The groups are shells around one centre, one inside the other: the same stretched ball of 6 dimensions in 6 sizes.
Some rows, each with its group after it:
[ 23.7  14.7   7.2  -7.8 -10.7   6.7  37.1   5.2 -25.0  -0.3   3.8  16.4
  13.0  21.1   1.0   9.9]
Q290
[ 15.8  -2.0   6.8  -4.9  -4.3  14.4  17.2   9.1 -22.0  -4.0   9.4   2.1
   6.1  14.5  -3.6  13.3]
Q639
[  6.1  -9.2  -2.7  -1.2   3.2  15.8  -2.6   6.9 -25.5 -15.8  18.8 -17.0
   3.2   9.3 -17.6   7.9]
Q197
[  7.6   5.4   2.5   6.0 -12.6  21.4   7.5  11.7 -25.5 -11.6  10.1   5.9
  11.7  13.0  -9.1   4.5]
Q940
[ 14.5  -1.8  -4.6  -1.5   6.2  11.4   8.1   7.7 -18.8  -5.9  20.1 -11.3
  13.4   2.2 -13.4  15.0]
Q639
[ 12.1 -11.0   5.5  -6.2  -3.0  17.6   2.9   4.6 -22.1 -10.8  11.2 -11.8
  -3.0  12.3 -10.2   9.2]
Q639
[ 29.6  22.4  -0.1  -4.1  -9.1   5.8  36.5   2.2 -16.2   4.6   7.4  14.2
  23.4   7.0  -1.5  12.3]
Q197
[ 18.6   9.1   4.8  -0.8 -21.3  22.6  15.8  -3.1 -17.1  -9.3  -1.5   8.1
   4.9  11.5  -3.7   1.6]
Q290
[ 21.3  22.7   6.4   4.4 -24.5  18.4  25.0   7.4 -19.5  -0.8   1.7  22.1
  19.8  11.1  -0.5   3.8]
Q639
[ 20.9  20.5   3.3   1.9 -17.8  16.2  34.2   4.8 -19.0  -1.8   0.2  24.3
  19.6  14.3   2.4   8.4]
Q940
[  2.5 -13.3  -7.2   3.9  14.7  16.3  -2.6  15.9 -21.8 -11.6  26.1 -16.3
  12.2   2.8 -16.5  18.9]
Q429
[ 13.8   9.0  -4.8   4.1   8.8   7.0  24.9  20.5 -22.3   1.6  22.3   8.1
  29.5   6.4  -6.5  22.3]
Q290
[ 20.9  34.3   0.5   6.5 -21.3  11.8  40.3   9.0 -24.4  -1.1   2.7  33.1
  30.9  16.0   0.6   4.6]
Q290
[ 11.0 -14.3  -8.0  -1.5  18.2  13.0   0.7   9.9 -14.4  -5.9  25.8 -21.5
  11.4  -3.8 -15.1  23.2]
Q940
[ 15.6   0.0   6.2  -6.3 -11.2  16.9  16.7   0.3 -22.9 -10.5   3.1   1.7
  -0.2  18.1  -4.9   5.6]
Q639
[ 22.0   2.0  -3.6  -7.0   7.5   7.5  27.9   2.7 -14.6  -0.3  12.9  -0.7
  14.7   6.0  -4.0  21.0]
Q940
[ 21.4  15.0   1.3  -2.8 -16.1  14.5  24.3  -3.1 -19.7  -7.3   2.1   9.2
  10.9  12.6  -5.0   3.1]
Q639
[ 21.2  -0.2  10.5  -2.6 -16.8  22.9   6.7   4.1 -12.8  -1.2   4.1   0.3
   3.1   4.6  -3.1   8.8]
Q290
[ 14.0  -4.9  -9.3   3.0  21.7   9.8  16.7  18.7 -11.9   3.9  27.3  -5.4
  27.1  -5.7  -7.6  32.7]
Q429
[ 16.8  19.2  -7.5   2.9  -4.2  10.3  33.2   4.4 -21.2  -6.1   9.2  15.4
  25.0  11.2  -4.9  11.2]
Q197
[  7.7   5.2  -3.4   2.4   4.4   9.8  21.6  15.9 -29.1  -8.5  17.7   6.3
  19.5  16.2  -8.6  14.4]
Q564
[  9.1  11.1   0.8   3.8 -13.1  17.9  20.3   7.5 -27.8 -13.1   5.7  13.4
  13.0  19.4  -6.1   3.6]
Q564
[ 22.7  11.7  11.4 -10.6 -20.7  12.2  32.9  -3.1 -26.3  -7.2  -5.0  15.1
   0.7  27.0   1.2   1.3]
Q429
[ 13.3  20.9  -3.8  13.0 -10.5  18.4  23.1  16.7 -18.7  -1.2  12.1  21.6
  32.6   4.3  -3.6  12.7]
Q197
[ 28.2   3.0  10.0 -15.3 -15.2  12.9  25.8  -9.8 -16.7  -4.2  -3.6   1.5
  -4.8  16.6  -0.3   5.8]
Q429
[  5.8  -9.5  -0.8   6.1  -2.2  25.1  -9.3  11.5 -17.5 -11.2  17.5 -12.3
   7.4   0.3 -14.2  10.9]
Q429
[ 11.0 -18.3  -2.9  -7.1  19.2   9.0   2.8  11.1 -20.3  -6.4  25.6 -23.3
   5.1   4.3 -14.6  22.3]
Q429
[ 28.0   5.1  12.7 -12.4 -24.3  17.4  15.5  -9.9 -16.6  -5.6  -4.5  -0.6
  -6.9  13.9  -3.3  -0.9]
Q564
[ 23.7   2.3   1.6  -2.4  -0.9  13.9  15.1   7.7 -10.1   4.6  13.9  -2.0
  15.7  -2.4  -4.6  19.3]
Q940
[ 14.7   4.8   3.4   3.0  -4.3  15.2  12.6  16.4 -20.4  -0.5  15.7   4.3
  17.8   6.2  -6.4  14.5]
Q290
[ 17.1   8.9   8.7  -6.0 -17.2  13.9  23.8   2.3 -27.8  -9.3   1.1  10.5
   3.5  23.7  -3.3   1.7]
Q940
[ 19.2  15.9  10.8  -0.4 -27.9  19.1  16.0   3.8 -24.7  -6.9   0.1  13.1
   7.3  17.0  -4.4  -3.3]
Q290
[ 16.2  15.7  -6.2   8.2  -4.0  16.4  25.3  10.7 -14.6  -1.1  11.8  15.2
  28.8   2.1  -3.4  16.5]
Q197
[ 12.4  -0.6   1.8   4.9  -6.9  20.8  -4.7  12.5 -17.6  -5.4  17.6  -8.3
  12.1  -0.9 -13.3   9.2]
Q197
[  7.5 -19.0 -12.8   0.4  30.7  10.0  -0.7  16.1 -14.4  -4.5  34.4 -26.2
  17.1  -7.7 -17.5  30.8]
Q564
[ 25.1  18.1   9.6  -6.9 -28.0  16.4  31.4  -7.1 -21.5  -7.0  -8.4  18.2
   3.7  21.5   1.3  -2.1]
Q639
[ 21.1   8.0  -1.2  -3.9  -5.0  10.7  16.5   1.3 -18.4  -4.4  11.9  -3.0
  12.5   5.7  -9.7   8.9]
Q429
[ 15.3  12.8   6.1   2.6 -11.6  14.6  25.2  15.4 -24.9  -1.5   8.4  18.0
  18.8  16.0  -1.1  10.9]
Q564
[ 13.3  11.2  -3.9   2.8   6.8   5.1  26.1  19.8 -26.4  -0.4  21.8   8.7
  28.2  10.6  -7.6  18.8]
Q197
[ 11.8  16.6   4.2   3.5 -23.0  18.6  16.5   4.9 -29.5 -13.7   3.0  13.6
  10.8  20.1  -8.0  -4.4]
Q290
[ 11.7   4.3 -10.5   7.1  15.6   9.5  17.8  20.4 -17.1   1.0  27.0   0.8
  31.9  -2.4  -9.7  26.4]
Q940
[ 20.4  14.1  -4.8   0.4  -2.0   8.5  21.2   6.5 -18.8  -1.8  15.6   2.7
  22.5   3.5  -9.5  12.0]
Q564
[  9.3  -9.2  -2.2   1.8  11.5  13.7   2.0  18.4 -19.6  -3.4  25.4 -12.1
  14.9   1.1 -12.7  21.0]
Q940
[ 22.5   3.8  11.3  -9.7 -10.5  12.0  29.5   4.7 -21.5  -0.4   1.8  10.9
   4.3  19.8   2.6  12.2]
Q564
[ 22.3   1.8 -10.4  -3.2  22.6   2.4  29.9  12.1 -10.7   7.5  24.6  -2.7
  28.7  -4.1  -5.1  33.4]
Q197
[ 21.2  21.5   5.0  -3.5 -11.9   6.0  41.5   8.9 -28.1  -0.9   4.6  23.9
  20.0  23.1   1.2   9.0]
Q564
[ 11.7  -2.4  -5.1  -1.8   9.7  10.4  18.3   9.5 -21.4  -6.9  17.7  -3.3
  14.5   9.3  -8.8  18.7]
Q639
[ 29.1   5.0  12.0  -9.2 -14.4  14.7  22.9   1.6 -12.8   4.9   1.8   6.1
   5.3   8.5   1.9  12.5]
Q429

New rows, each followed by its group:
[ 10.5  -5.3  -6.2   2.2  18.1   9.8  15.5  19.8 -18.5  -0.3  25.7  -4.1
  22.7   2.0  -8.5  27.8]
Q940
[ 18.3  12.5  -2.5   3.4  -4.1  15.0  28.8   8.8 -15.1  -0.1   9.0  15.1
  23.4   6.1  -0.7  17.3]
Q429
[  9.6 -12.9   1.0  -5.6   0.7  16.6  -4.3   2.6 -23.3 -15.1  15.6 -20.6
  -3.8   9.5 -16.4   6.8]
Q197
[ 25.0  16.8   5.8  -6.7 -22.4  14.6  30.1  -7.4 -20.0  -6.8  -4.7  13.6
   5.9  17.7  -1.0   0.3]
Q940
[ 29.1  18.6   0.3  -4.9  -7.6   7.1  35.3   1.4 -14.9   4.2   6.8  12.3
  20.8   6.8  -0.9  13.7]
Q290
[ 30.4   7.6   0.8  -9.8   1.5   6.0  33.7   0.8 -10.8   6.6   9.0   4.1
  15.8   4.1   0.2  21.2]
Q429
[ 13.9  -0.4   5.7   1.3 -21.3  28.4  -2.0  -1.8 -15.9 -12.9   1.9  -3.6
  -1.4   6.5  -9.0  -0.3]
Q197
[ 11.8  -4.4  -0.3  -4.2   0.0  15.6  16.0   2.9 -21.6 -11.3   9.2  -2.4
   4.3  14.2  -7.0  12.0]
Q197
[ 22.0  31.6   2.1   3.3 -24.5  14.1  41.3   2.6 -23.0  -3.6  -3.0  32.4
  23.8  18.7   2.4   2.3]
Q290
[  8.8   6.0   0.4   6.8 -16.0  23.7  -0.7   6.4 -22.5 -13.9  10.2  -0.9
   9.7   7.2 -13.5  -0.1]
Q429
[ 12.8  -4.3   1.2  -7.4   6.7   8.1  22.7   8.9 -26.3  -7.2  13.8  -1.3
   7.3  18.4  -6.1  16.5]
Q197
[ 25.8   5.7  10.2  -8.8 -21.7  17.6  11.4  -6.0 -16.4  -5.0   0.1  -2.2
  -2.1   9.8  -5.7   0.4]
Q564
[ 18.3   7.9   0.3   2.0  -0.8  11.5  16.5  15.0 -18.1   2.3  17.8   3.5
  22.1   2.6  -6.9  16.8]
Q290
[ 22.2  16.1  10.8  -8.5 -30.6  16.5  26.3  -9.2 -26.5 -12.5  -9.0  13.9
  -2.4  26.3  -2.2  -8.1]
Q564
[ 25.2  38.0  10.6   2.4 -46.0  20.9  37.7  -5.2 -24.2  -7.2 -15.3  38.1
  14.3  24.2   4.2 -11.7]
Q197
[ 18.3 -16.4  -1.9 -10.6  15.6   9.2   5.3   4.1 -14.1  -3.0  21.3 -24.1
   2.9   0.1 -12.3  22.1]
Q429
[ 14.1  10.8  -2.2  -3.2  -0.8   6.1  28.8   7.3 -29.4  -8.6  12.3   7.6
  16.0  19.6  -7.6   9.6]
Q564
[ 18.3   8.5   0.8   4.0  -6.9  16.3  10.5  11.9 -15.7   0.4  15.1   2.3
  19.8  -0.2  -7.9  12.8]
Q290
[ 14.2  10.3   6.2  -1.6 -21.0  18.6  16.9   0.5 -26.8 -13.3   0.6   9.1
   3.8  20.6  -6.2  -2.3]
Q639
[ 23.5  27.1   4.3   2.3 -30.1  19.8  32.1  -3.2 -18.1  -5.3  -6.7  26.2
  16.2  14.5   1.4  -1.1]
Q564
[ 19.8   5.9  -2.1   0.6  -8.5  19.5  13.7  -0.6 -11.0  -4.7   7.3   0.4
  12.4   0.4  -6.3  10.8]
Q197
[ 17.0  -0.5  13.3  -8.5 -23.2  21.8  13.0  -4.1 -23.6 -12.7  -4.7   3.3
  -9.5  22.5  -3.0  -1.7]
Q564
[ 27.8   9.0   7.9  -8.1  -9.9  10.1  26.9   3.6 -16.1   4.2   5.8   7.0
  11.0   9.5  -0.2  13.2]
Q940
[ 32.9  18.3   7.8  -8.5 -15.2   9.8  42.1  -0.8 -13.3   7.0  -2.0  20.4
  15.1  12.2   6.8  13.6]
Q429
[ 23.5  24.1  -2.4   1.3  -8.3   8.9  41.6   6.4 -18.1   2.1   6.0  23.8
  28.3  10.8   1.4  14.3]
Q940
[ 26.2  18.3   6.4  -6.7 -22.4  12.8  27.9  -5.4 -20.7  -5.0  -2.0  11.9
   7.8  16.0  -2.7  -0.1]
Q940
[ 20.6   3.3   5.0  -8.9 -12.0  14.6  20.1  -5.0 -20.1  -8.9   1.6   0.6
   0.2  15.6  -4.8   4.9]
Q639
[ 14.1   7.8   1.3   6.6 -13.4  22.9   8.4   8.6 -16.2  -5.5   9.0   6.0
  15.4   3.3  -6.8   8.2]
Q639
[ 11.8  -3.6  -5.7  -0.5  21.2   5.0  23.9  21.1 -21.3   1.5  26.1  -0.6
  24.4   6.5  -6.4  30.1]
Q197
[  6.0 -23.1  -0.7  -1.1  18.1  16.2  -6.8  18.7 -18.2  -5.4  27.6 -22.6
   6.3   0.3 -13.9  24.8]
Q197
[ 13.7   7.2  -1.2  -0.2  -7.1  13.4  12.2   4.8 -24.5 -10.5  12.3  -1.2
  11.5  11.0 -12.0   4.9]
Q940
[ 20.4   4.2   7.4  -1.7  -6.5  14.8  19.2  12.9 -17.0   3.5  10.5   7.3
  14.3   7.6  -1.1  16.6]
Q429
[ 23.8  21.8  -2.2  -0.1  -7.3   7.2  33.3   6.4 -19.4   1.4  10.2  14.9
  25.9   8.2  -3.6  11.9]
Q940
[ 24.8  -5.0   0.2  -6.1   8.1  10.7  12.6   7.4  -8.2   6.1  18.4 -11.2
  13.4  -5.6  -6.4  24.4]
Q564
[  6.2 -14.0  -8.2  -0.4  21.4  10.5   4.4  15.2 -21.1  -8.1  28.1 -17.8
  13.5   2.9 -15.2  23.7]
Q290
[ 24.1   4.6   3.0  -3.8   3.0   8.9  25.5  12.9 -13.8   8.0  15.0   5.0
  19.8   3.1  -0.9  23.6]
Q429
[ 11.8  -3.7   4.9  -1.9  -4.0  17.8  14.4   9.5 -21.9  -7.2   9.2   2.5
   6.1  14.3  -4.3  13.0]
Q429
[ 21.3  27.8  -2.7   2.4  -9.2   6.4  41.7   9.1 -23.8   0.1   8.2  25.1
  30.4  14.6  -1.1  11.0]
Q940
[  7.7  -8.6  -5.2   4.6   6.3  20.5  -0.6  11.3 -15.6  -8.5  19.8 -11.1
  12.4  -1.1 -12.6  17.3]
Q290
[  8.8   9.2   4.2   4.0 -16.8  19.4  10.7   9.4 -29.0 -13.1   7.5   8.2
   9.9  17.8  -9.2   0.0]
Q290
[  9.3 -21.8   2.3  -7.0   7.4  17.6  -6.4   5.7 -19.6 -11.7  17.8 -24.5
  -5.7   6.6 -14.3  14.3]
Q429
[ 24.2  -4.5  -3.6 -10.7  16.6   3.0  25.0   5.4 -13.2   3.9  19.3  -9.6
  14.2   2.0  -5.8  27.0]
Q429
[ 25.4   7.6   3.9  -5.0 -14.5  17.9  19.8  -4.6 -11.4  -2.4   1.2   3.9
   6.9   5.4  -2.3   8.5]
Q290
[ 13.1   5.7  -3.5   4.6   7.0  10.9  20.6  19.4 -19.9   0.9  20.7   6.4
  26.4   4.7  -6.0  22.0]
Q639
[ 21.2  16.8  -6.6   2.8  -0.8  10.7  32.5   6.9 -14.1   1.4  11.5  13.9
  28.2   3.2  -2.4  18.3]
Q429
[ 10.2 -11.2   0.3  -2.9   0.2  19.5   0.7   3.6 -19.0 -12.3  13.1 -13.7
   0.3   7.3 -11.9  10.8]
Q940
[ 29.1  20.2  13.7  -7.6 -32.1  16.0  29.4  -5.2 -20.2  -2.3  -8.2  18.4
   4.2  19.1   2.1  -2.8]
Q940
[ 10.0  -2.5  -6.4  -0.1  16.3   6.9  18.8  16.8 -23.4  -4.0  24.2  -3.6
  20.5   8.0  -9.9  23.2]
Q940
[ 11.3   5.7  -2.7  10.7  -1.8  20.7   9.8  18.7 -14.8  -0.6  17.6   6.8
  25.5  -1.8  -6.4  18.4]
Q197
[ 29.5  26.1   9.7  -6.8 -32.3  13.9  34.1  -8.3 -21.1  -4.3  -8.7  20.8
   7.8  19.6   0.9  -4.9]
Q429
[ 26.7  29.3   8.2  -2.3 -26.4  11.7  42.7   2.0 -23.1   0.1  -4.8  30.9
  18.6  21.1   4.6   2.6]
Q639
[ 11.1  -4.9  -8.1   3.0  20.2   8.5  10.9  20.8 -17.7   0.7  29.9  -9.1
  25.1  -2.5 -11.8  27.9]
Q940
